All rows are made from the same 4 directions, up to rounding. Whole rows:
In the rows, 128 means zero.
[[101 145 107 124 119 129  97 133  92  84  97 141 103 150 104 139 109 139
  118 182]
 [117 142 143 149 121 145 116 137 122 156 159 128 115  77 102 126 128 139
  132 124]
 [140 132 143 133 119 154 117 130 134 142 115 128 127 124 112 124 140 125
  134 127]
 [145 127 152 131 112 167 111 132 138 147 108 132 124 130 110 113 142 121
  139 126]
 [116 107 128 122 134  99 150 128 132 134 174 131 131 118 160 112 111 125
  131 103]
 [109 164  92 153 162  81 152 123 114 127 166 103 139  72 119 183 129 156
  104 128]
 [141 152 135 135 114 172  94 131 121 124  72 130 118 140  84 139 146 131
  128 161]]

The start of a row, then its end:
[120 116 127 116 121 125 123 129 122 113 124 138 121 150 138]
[114 115 123 130 136]
[125 152 141 149 118 159 104 136 119 148 127 127 114  92  87]
[135 137 139 129 140]
[146 175 113 174 171 102 168 118 146 178 172  81 163  33 107]
[196 167 154 109  89]
[130  96 136 113 128 112 148 126 143 133 153 134 135 142 166]
[100 118 114 137 100]
[113 139 116 129 127 124 116 130 110 109 120 132 117 130 116]
[138 119 136 121 152]
[100 125 124 140 137  96 145 133 120 144 200 126 122  77 140]
[125 109 140 126 107]
[ 82  87 110 104 132  65 152 130 112  98 194 147 116 142 188]
[ 95  75 124 128 118]
[127 151 105 130 138 121 123 123 115 103  95 120 131 140 113]
[160 134 137 114 156]
[132 129 131 129 126 134 126 128 130 131 123 127 129 128 124]
[128 132 127 129 128]
[121 103 126 111 126 111 137 127 129 115 139 138 127 153 158]
[107 112 118 132 121]
[162 136 138 133 131 151 131 122 150 146  96 115 146 134 118]
[139 159 121 130 117]
[111 158 103 149 149 100 138 126 113 127 154 112 131  83 113]
[168 128 151 111 134]
[157  99 137 105 126 132 142 120 154 125  99 130 147 179 160]
[108 138 105 137 110]
[125 198 134 164 105 203  56 142  93 129  60 128  95  96  20]
[167 152 155 120 199]
[148 122 150 119 105 174 101 131 135 128  78 139 121 164 112]
[108 140 114 140 142]
[147 134 142 135 124 152 124 128 141 148 115 122 134 120 114]
[129 147 125 133 120]
[115 127 121 126 128 118 126 130 118 117 135 132 121 130 131]
[127 117 131 125 136]
[125 138 113 135 143 107 142 124 127 127 140 117 137 113 131]
[149 131 136 119 124]
[126 105 165 122  97 167 104 140 131 147 136 150 107 132 124]
[ 79 118 115 149 123]
[ 69 125 110 126 121  97 114 140  86  98 177 149  93 112 131]
[115  79 143 123 156]
[108  94 124 109 128  95 145 129 126 115 166 141 124 144 172]
[ 99  98 119 133 113]
[183 150 151 156 144 158 148 119 172 191 120  94 165  83 107]
[156 186 127 131  82]
[103 125  90 109 139  86 133 123 104  72 113 134 124 170 149]
[141 103 132 113 160]
[ 68 159  66 141 161  49 144 127  80  82 177 119 118  89 130]
[180  92 164  95 160]
[140 116 100 118 163  70 180 111 147 118 144 107 164 141 177]
[151 133 124 116  97]
[148 110 132 116 133 122 147 121 149 132 120 124 146 152 154]
[120 136 114 132 107]
[132 106 149 119 112 145 122 132 137 139 133 140 122 140 138]
[ 95 123 115 142 117]
[153 125 113 124 155  98 167 113 153 131 125 106 163 137 157]
[151 147 123 120 100]
[178  91 141 106 141 119 172 111 179 146 113 115 171 171 182]
[113 154  98 138  74]
[138 103 112  90 124 120 127 119 128  75  65 141 134 221 159]
[116 119 108 127 152]
[ 99 125 107 128 141  85 144 128 113 114 171 128 124 111 147]
[134 104 138 119 126]
[ 99 120 122 137 141  87 152 131 122 142 206 126 125  79 150]
[124 106 138 126 102]
[124 109 137 115 115 135 120 131 127 121 125 142 119 151 139]
[102 116 118 137 130]
[133 129 109 108 125 130 115 123 118  83  65 134 128 191 128]
[137 127 122 121 165]
[144 120  96 100 143 102 143 113 132  78  67 123 149 204 156]
[147 132 117 116 147]
